There are 8 hidden switches. A switch that is on adds its own fixed numbers to the row, and there is some noise. The rows also spread widely along 10 directions, which tell nothing about the answers.
(in the rows, 128 means zero)
Known rows, each followed by its switches (1 for on, 0 for off):
[ 97 124 144 104 211 127 113 148  99 146  93 143 128 120 119 122 118  66
 171 103 133 142  58 110  68 151 163 106 137 111  74 145  68]
1 0 1 1 1 1 1 0
[109 151 146 135 167 117 130 158 117 131 144 157 133 135 106 156 118 106
 154 125 127 156 128 129 118 154 133 139 130 121 148 153 101]
0 0 1 0 1 1 0 0
[167  87  94 133 141  59 116 124 132 173 128  56 160 100 110 125 161 170
 157  52 148 102 172 117 130 130  95 169 139 130  78 115 123]
0 1 1 1 1 1 1 0
[130 100 103 126 192 138 131 125 109 144 123 139 113  85 131 139 136 113
 151  93 141 113  68 158 111  93 153 105 173 126 117 172 110]
0 0 0 1 1 1 1 1
[130  74 108 137 158 150 151 143 152  98 111 137 101  30 138 157  88 142
 127  40 150 164  74 159 141  81 188 159  65 159  64 159 181]
0 0 0 0 1 1 1 0
[124 140 121 153 145 118 143 122 137 121 141 164 112 115 116 217 101 138
 175  63 121 143 127 176 172 133 158 188  80 117 132 149 147]
0 1 1 1 1 0 1 0
[122 127 151 120 152  79 117 180  96 126 130  89 174 136 104 104 109 151
 140  93 144 167 156  96 108 134 121 155 122 155 120 140 116]
0 0 0 0 0 1 1 0
[109 143 172 110 173  89 121 136  70 113 159 136 139 135 131 147 134 125
 150  82 130 113  89 100 122 122 169 116 154 151 122 140  98]
0 1 1 1 1 0 1 0
[123 112 132 129 154 108 136 128 109 112 156 137 123  83 136 152 133 135
 140  66 156 130  97 144 134 107 174 149 111 143  97 152 150]
1 1 1 1 1 0 0 0
[120 123 126 137 159 122 142 111 134 127 142 142 124  84 144 139 168 103
 118  91 143 125  98 124 136 162 159 135 111  98  64 160 134]
0 0 1 1 0 1 1 0
[120 118 128 122 177 119 134 113  89 123 135 155 120 116 149 127 152 123
 139 103 140 120  78 151 148 103 144 101 157 123 123 145 112]
0 1 1 0 0 1 0 0
[114 138 126 122 123 117 147 132 111 141 168 148 130 108 120 178 174 135
 143 103 138  84 100 167  97 146 164 104 194 115 157 137 130]
1 0 1 1 1 1 1 0
[ 98 133 132 121 151 123 141 134  77  96 144 159 145 131 133 118 155 123
 145 131 164 153  88 205 105 127 160 129 130 101 132 168 145]
1 0 0 1 0 1 0 0
[122 132 142 132 137 100 133 155 123 143 158 111 152 104 109 153 136 133
 132  95 139 135 137 109  97 160 151 144 137 140 120 148 127]
0 0 1 1 1 0 1 0
[104 144 166 130 145  96 145 110 105 126 201 131 157 117 132 147 228 117
 110 110 167  96  92 136  88 142 178 133 155  91 116 164 141]
1 1 1 1 0 1 0 0
[112 109 103  94 122 123 146 198 115 179 123 122 166  78 113 111 123 116
 138 127 154 174 149 140  56 213 119  80 168 131 120 136 107]
1 1 1 0 1 1 1 0
[141  88  73 158 161 172 179 131 149 155 150 163 105  62  98 212 112 154
 164  76 146 136  69 241 121  31 155 141 183 147 215 194 163]
0 1 0 0 1 1 1 0
[124 138 136 130 167 110 123 150 115 150 154 126 142 114 121 121 148 114
 118 131 128 132 147  85 123 144 109 110 180 132 134 165  95]
0 0 0 0 0 1 0 1
[100 130 129 119 166 143 146 128  88  97 138 186 113 104 164 128 152  98
 127 125 145 139  69 179 145 151 159  89 141 101 114 166 121]
0 0 0 0 1 1 1 0
[129 116 135 137 169  91 138 129 130 158 166 100 156 104 114 139 189 119
 129  85 160 125 117 123  97 143 135 147 143 104 102 159 119]
0 1 1 0 1 1 1 0
[ 95 149 167  88 116  80 121 177  44 105 131 135 170 176 123 135  88 166
 166 101 131 151 140 145 120 142 147 128 127 157 164  93 117]
1 1 0 0 0 0 1 0
[128 115  98 119 121 122 127 183 144 142  92 128 126  78 130 117  73 127
 134 121 112 176 179 103 142 196 103 123  97 154  85 116 116]
0 0 0 0 1 1 0 0

New rows. What belongs after each?
[127 115 130 122 121 116 153 145 125 129 159 126 130  71 133 165 139 158
 117  79 134 109 112 134 130 118 162 113 155 154 136 132 144]
0 1 0 0 1 1 1 0
[142  84  74 113 154 140 135  96 136 138  81 143  77  67 177 121 138 124
 136  83 116  84  76 140 185 125 131  77 147 124  58 105 110]
0 0 0 0 1 1 1 0
[125 134 168 146 129  72 122 145 166 123 169  79 155  78 108 158 164 140
 108  67 147 125 158  63 106 168 166 200  64 133  56 137 159]
0 0 1 1 1 1 0 0
[139  99 115 126 183 104 119 122 134 167 125  91 139 105 127 104 160 111
 136  91 143 120 107  89 111 138 115 117 156 125  79 143  89]
0 0 1 0 1 0 1 0
[118 102 102 120 193 140 124 116 122 143  77 151 108 113 135 114 125  91
 161 101 132 137  72 153 127 118 135 115 119 102  78 137 101]
1 0 1 0 0 1 0 0
[126 128 120 145 167 122 145 118 143 141 144 143 113  82 125 157 147 115
 128  84 126 118 122 110 150 138 143 139 142 124 100 167 120]
0 0 1 1 0 1 1 0
[125 124 162 119 117  63 131 150  97 111 176  97 160 111 130 144 142 179
 123  57 143 127 150 100 147 142 152 155 112 158 113 119 148]
0 1 1 0 1 0 1 0
[130  93  89 120 178 155 142 123 121 152  93 148 100  95 133 134 111 126
 154 100 117 115  60 158 133  76 137  85 178 141 129 138 106]
0 0 0 0 0 1 1 0
[152  89  93 137 217 102 120  90 102 145 116 122 115 123 118 128 149 131
 186  63 146 110  85 166 152  38 117 153 161 120 106 161 108]
1 1 1 1 0 1 0 0
[ 99 134 129  99 168 127 136 190  68 136 111 171 139 105 115 120  66 102
 163 110 131 192 128 128 109 171 142  93 150 149 121 159  89]
1 1 1 1 0 1 1 0
[120 127 128 133 171 112 141 161 125 153 149 134 145  90 117 140 135 110
 139 101 147 170 142 119 120 172 121 130 139 125 117 174 107]
0 1 1 0 1 1 1 0
[139 114 124 142 182 107 118  87 117 109 114 121 111 137 125 157 140 147
 166  64 124  88  74 154 152  41 156 170 117 130 111 128 138]
0 0 0 1 0 1 0 0
[130 139 136 136 154  97 143 135 105 112 168 141 114  90 121 158 121 149
 124  68 120 114 137  90 177 111 144 126 163 164 124 162 121]
0 0 1 1 0 1 1 0
[112 113 120 120 160 108 114  82 116 154  86 124 144 172 126 154 176 112
 193  88 141  94  59 211  73 128 163 163  88  52  90  88 127]
1 1 1 1 0 1 0 0
[123 122 151 123 145 108 141 147 112 123 159 120 139  74 124 162 139 141
 128  72 145 114  97 112 105 114 183 128 144 159 112 147 138]
0 1 0 1 1 1 1 0
[134 103 111 138 202 146 141  97 152 156 145 139  97  18 160 116 189  67
  88  85 145 101  76  74 139 146 160  92 155 107  24 201 108]
0 0 1 1 0 1 1 1
[113 108 126 129 201 140 124 123 124 135  97 129 133 127 127 123 132  90
 160 104 149 158  59 155  87 117 153 144 103 101  92 157 109]
0 0 0 0 1 0 1 0
[149 121 122 146 161  68 132 125 131 126 171 107 132  92 127 130 162 150
 123  63 143 122 169  96 190 135 102 154 139 129  92 160 125]
0 0 1 0 1 1 1 0
[119 112 127 120 129 127 131 117  98 128 135 138 131 126 134 147 145 141
 140 114 130  95  69 164 100 105 171 108 152 130 138 118 142]
0 0 1 1 0 0 0 0
[121 139 118 121 120  87 135 108 100 148 154 128 150 126 153 145 210 136
 135 113 149  75 134 166 125 197 130 113 155  71 110 120 127]
0 1 0 1 1 1 1 1
[127 114  93 132 198 134 120  74 111 166  94 149 117 165 128 152 164  98
 198 111 136 102  61 205 110  97 132 138 149  68 124 138  99]
1 1 1 1 0 0 0 0
[153 102 108 148 142 102 139 134 162 154 150  92 126  52 109 159 149 147
 126  58 138 108 141  97 133 122 134 154 145 151  93 152 138]
0 0 1 1 1 1 1 0
[142 170 143 162 132  56 128 133 132 116 182 121 129 146 114 184 141 172
 143  85 103 104 213  92 217 127  85 187 140 141 161 140 119]
0 0 0 0 1 1 0 0
[140 152 153 159 159  76 124 108 130 133 196 101 152 156 114 151 206 140
 127 116 140  94 147 111 135 122 107 168 164 107 156 164 119]
0 0 0 0 1 0 0 0
[105 147 188 132 160 101 129 136 132 138 170 126 140 135  94 229 142 140
 154  53 120  87  65 111  78  90 204 164 132 136 163 121 125]
0 1 1 0 1 1 1 0
[126 126  92 125 128 130 144 132 141 143  97 158  98  88 145 178  98 135
 154  86 101 116 135 148 181 161 125 117 117 124 113 106 119]
0 1 0 0 1 1 1 0
[150 107 102 160 169 123 155 129 147 135 188 135 107  30 138 140 151 133
  98  68 154 140 141 115 183 119 125 132 163 146 111 215 149]
0 0 1 0 1 0 1 1
[118 141 122 118 143  90 131 164 103 144 138 135 148 106 121 136 130 117
 152  94 141 155 172 126 128 205 122 135 128 116  98 144 107]
1 1 1 1 1 1 1 0
[ 98 124 130 119 128 150 139 148 135 121  98 157 127 109 126 160 110 117
 149 109 132 151  89 178  92 138 176 143  78 112 116 121 153]
1 0 0 0 0 1 0 0
[119 132 120 140 194 129 126 109 135 153 130 156 106  97 128 162 138  88
 150  81 130 121 103 113 140 138 147 142 128 103  88 177 105]
1 0 1 1 0 0 1 1
[131 127 129 128 157  91 125  91 119 128 146 114 123  99 159 138 195 125
 125  77 136  61 108 116 151 150 148 123 143  95  67 130 122]
0 0 0 1 1 1 1 1
[140  88 121 129 172 101 134 122 121 113 144  99 125  49 139 116 152 137
 117  47 160 125  89 113 134 107 169 139 115 147  42 158 148]
0 0 1 1 1 1 1 0
[112 128 135 116 124 104 134 130  98 110 161 142 124  85 149 146 162 135
 126  88 150 101 110 144 126 156 172 117 131 115  94 135 146]
1 0 1 1 1 1 0 1
[125 102 113 110 128 109 137 148  97 128 116 123 140 104 120 163 100 163
 173  62 142 129  99 192 113 113 164 135 115 142 122 108 148]
0 1 1 1 1 1 1 0
[123 118 120 129 196 114 128 115 125 147 131 133 120 100 117 141 162  90
 155  82 146 116  83 133 110 127 150 136 148  99  85 167 103]
1 0 1 1 1 1 1 0
[130 120 118 153 147 127 141 122 140 137 160 139 122  95 117 171 151 128
 141 107 144 128 106 168 108 119 156 153 131 119 136 170 149]
0 0 1 1 1 0 0 0
[120 112 128 122 166  94 126 125 109 137 131 122 140 110 130 154 150 132
 168  45 153 121 100 162 118 128 155 157 105  94  93 132 132]
1 1 1 0 1 1 1 1
[ 98 164 138 129 111 114 150 130  98 104 152 185 123 134 133 189 137 139
 155  96 127 120 128 180 156 168 164 141 117  98 146 133 148]
1 0 1 1 0 1 1 0
[126 102 117 121 198 128 116 118 128 137  96 127 108 109 132 128 134 103
 158  87 131 106  68 120 119  85 142 121 141 127  81 129  98]
1 0 0 0 1 1 0 0
[132 127 109 141 162 118 142 107 135 154 167 130 121 101 127 144 202 111
 131 126 146  79 108 139 108 122 130 110 205 108 131 168 111]
1 0 0 1 1 1 0 0
[130 117 141 128 136  86 134 124 117 105 162  98 151  88 147 120 186 144
 111  76 156 107 117 123 128 148 155 144 117 118  65 141 153]
0 0 0 1 1 1 1 0
[111 138 138 121 131 113 137 163  92 121 145 158 138 118 133 137 103 137
 133 123 131 170 147 133 153 161 135 117 123 149 142 147 124]
0 1 1 0 0 0 0 0
[130 105 128 130 184 133 123 134 140 164 111 114 119  99  99 160 108 112
 155  75 117 116  80  91  90  84 161 134 149 157 109 143 100]
0 0 1 1 0 0 1 0
[140 118 105 146 171 112 125 107 169 160 107 119 101 100 110 180 128 110
 168  56 119 100 124 113 144 126 132 172 113 118  83 138 113]
1 0 1 1 1 0 1 0
[125 104 127 112 162 115 126 138 113 138 111 112 135  87 129 114 128 119
 136  84 139 125  91 101 105 132 160 114 133 138  70 130 114]
0 0 1 1 0 1 1 0
[117 101 137 122 166  98 136 100  83 103 157 112 160 118 138 109 205 132
 139  72 193 131  60 194  90 103 179 152 113  84  80 157 169]
1 0 1 1 0 1 1 0
[136  99 104 138 219 136 121  97 114 133 105 132 122 108 150  69 160  76
 137 132 159 164  83 143 135 119 120 127 120  99  53 194 105]
0 0 0 1 0 0 0 0
[128 131 135 135 160  87 122 159 159 178 136  92 156 102  97 133 154 103
 136  95 141 142 172  70  90 189 106 155 138 114  89 147  97]
1 0 1 0 1 1 1 0
[124 134 129 143 126 119 138 146 167 161 131 120 135 125  91 201 121 141
 158  85 127 118 133 141  93 129 146 170 128 124 159 126 138]
1 0 0 0 1 0 1 0
[131 102 112 128 158 110 136 147 111 140 138 116 148  73 126 132 141 135
 142  76 162 148 122 162 113 142 147 141 122 122  89 164 142]
0 1 0 1 1 1 1 1
[114 128 114 135 134 146 137 133 185 169  96 148 106  80 124 218 110 108
 151  74 105 114 125 135 124 180 161 153  73  99  97 115 126]
0 1 0 0 1 1 1 1
[127 132 129 159 196 130 154 136 187 156 171 139 124  33 132 118 185  53
  79 113 159 173 145  59 133 211 120 141 120  91  40 228 108]
0 0 1 0 1 1 1 0
[124 146 122 136 142  94 122 154 158 180 134 113 145 127  96 151 149 104
 147 123 120 125 182  83 104 200  89 144 148 106 124 134  85]
1 0 1 0 1 1 0 0
[137 122 125 147 171  79 100  96 137 132 101 104 149 171 125 118 154 122
 164  93 142 145 151 133 157 162  97 208  41  72  65 119 124]
0 0 1 0 0 0 0 0
[139 114 105 153 162 128 147 136 159 159 137 135 119  71 105 187 119 120
 151  73 133 146 128 142 128 131 147 168 111 131 115 173 136]
0 1 1 1 1 0 1 0
[ 98 148 154 123 138 119 136 131 110 110 147 153 142 145 133 146 161 121
 135 126 146 131 100 162 110 148 158 137 118  97 133 138 141]
1 0 0 0 0 1 0 0
[130 111 126 136 148 105 138 130 138 150 136 121 133  79 128 159 136 143
 133  57 137 128 135 120 144 142 143 152 109 122  92 140 140]
0 1 1 0 0 1 1 1
[127 141 150 146 160  84 134 109 127 153 202 112 147 120 117 170 217 139
 127  85 150  72 113 121 109 128 142 142 186  93 149 163 123]
0 0 1 0 1 1 1 1
[121 125 141 128 209 114 119 137  99 124 126 143 111  99 119 160  97 112
 173  51 121 129  79 110 130  92 171 140 126 144 100 160 100]
0 0 1 1 1 1 1 1
[133 120 151 157 167  98 124 121 161 153 153  98 149 122  96 181 155 130
 151  70 145 128 114 122  90 110 152 204  90 117 121 149 139]
0 1 1 0 1 0 0 0
[116 172 128 141 140  89 139 140  93  94 162 175 131 130 141 151 136 122
 148 111 134 166 189 155 211 219 107 155  96  92 112 166 122]
0 0 1 1 1 1 1 0
[145 127 123 143 185  67 113 127  86 145 156 103 165 149 102 130 159 143
 176  81 160 141 159 162 126 118 104 185 137 104 128 166 115]
0 1 1 1 1 1 0 1
[153 100  76 157 206 125 138 140 140 156 129 141 113  65 110 134 114 107
 157  93 145 173 145 148 153 112 100 152 138 136 101 205 111]
0 1 1 1 1 1 0 0
[106 119 165 123 165 112 135 138  86  94 171 148 145 105 136 139 152 124
 130  90 162 151  70 157 104 116 186 136 111 124 118 161 143]
0 1 1 0 1 1 0 0
[111 147 128 142  91 114 149 144 134 109 161 157 126  94 126 179 121 144
 128  95 130 143 162 140 150 174 160 165  87 133 117 140 175]
1 0 1 1 0 0 0 0
[130 127 112 141 187 110 138 120 124 158 140 148 126 128 101 179 142 120
 181  79 138 127 111 171 127 111 121 151 162 102 156 161 104]
1 1 1 0 1 1 1 0
[126 125  89 134 165 127 138  94 121 131 105 168 103 111 158 153 151 106
 156  99 133 119 110 187 179 166 125 130 111  80  84 143 118]
0 1 0 1 1 1 1 0
[129 122 135 126 116  82 135 154 109 122 160 101 151  98 115 149 139 165
 134  71 144 125 147 129 122 147 146 149 129 147 113 128 147]
0 0 1 1 1 1 1 0
[136  96  85 121 157 105 128 112  97 172 127 108 148 120 121 124 174 142
 168  95 162 106 119 192  96 120 117 127 168  96 123 137 126]
1 1 1 1 0 1 0 1
[131 151 147 138 150  77 130 155 140 183 175  83 176 134  88 132 190 126
 122 124 141 114 178  67  85 159  95 140 204 125 150 163  93]
1 0 0 0 0 1 1 0
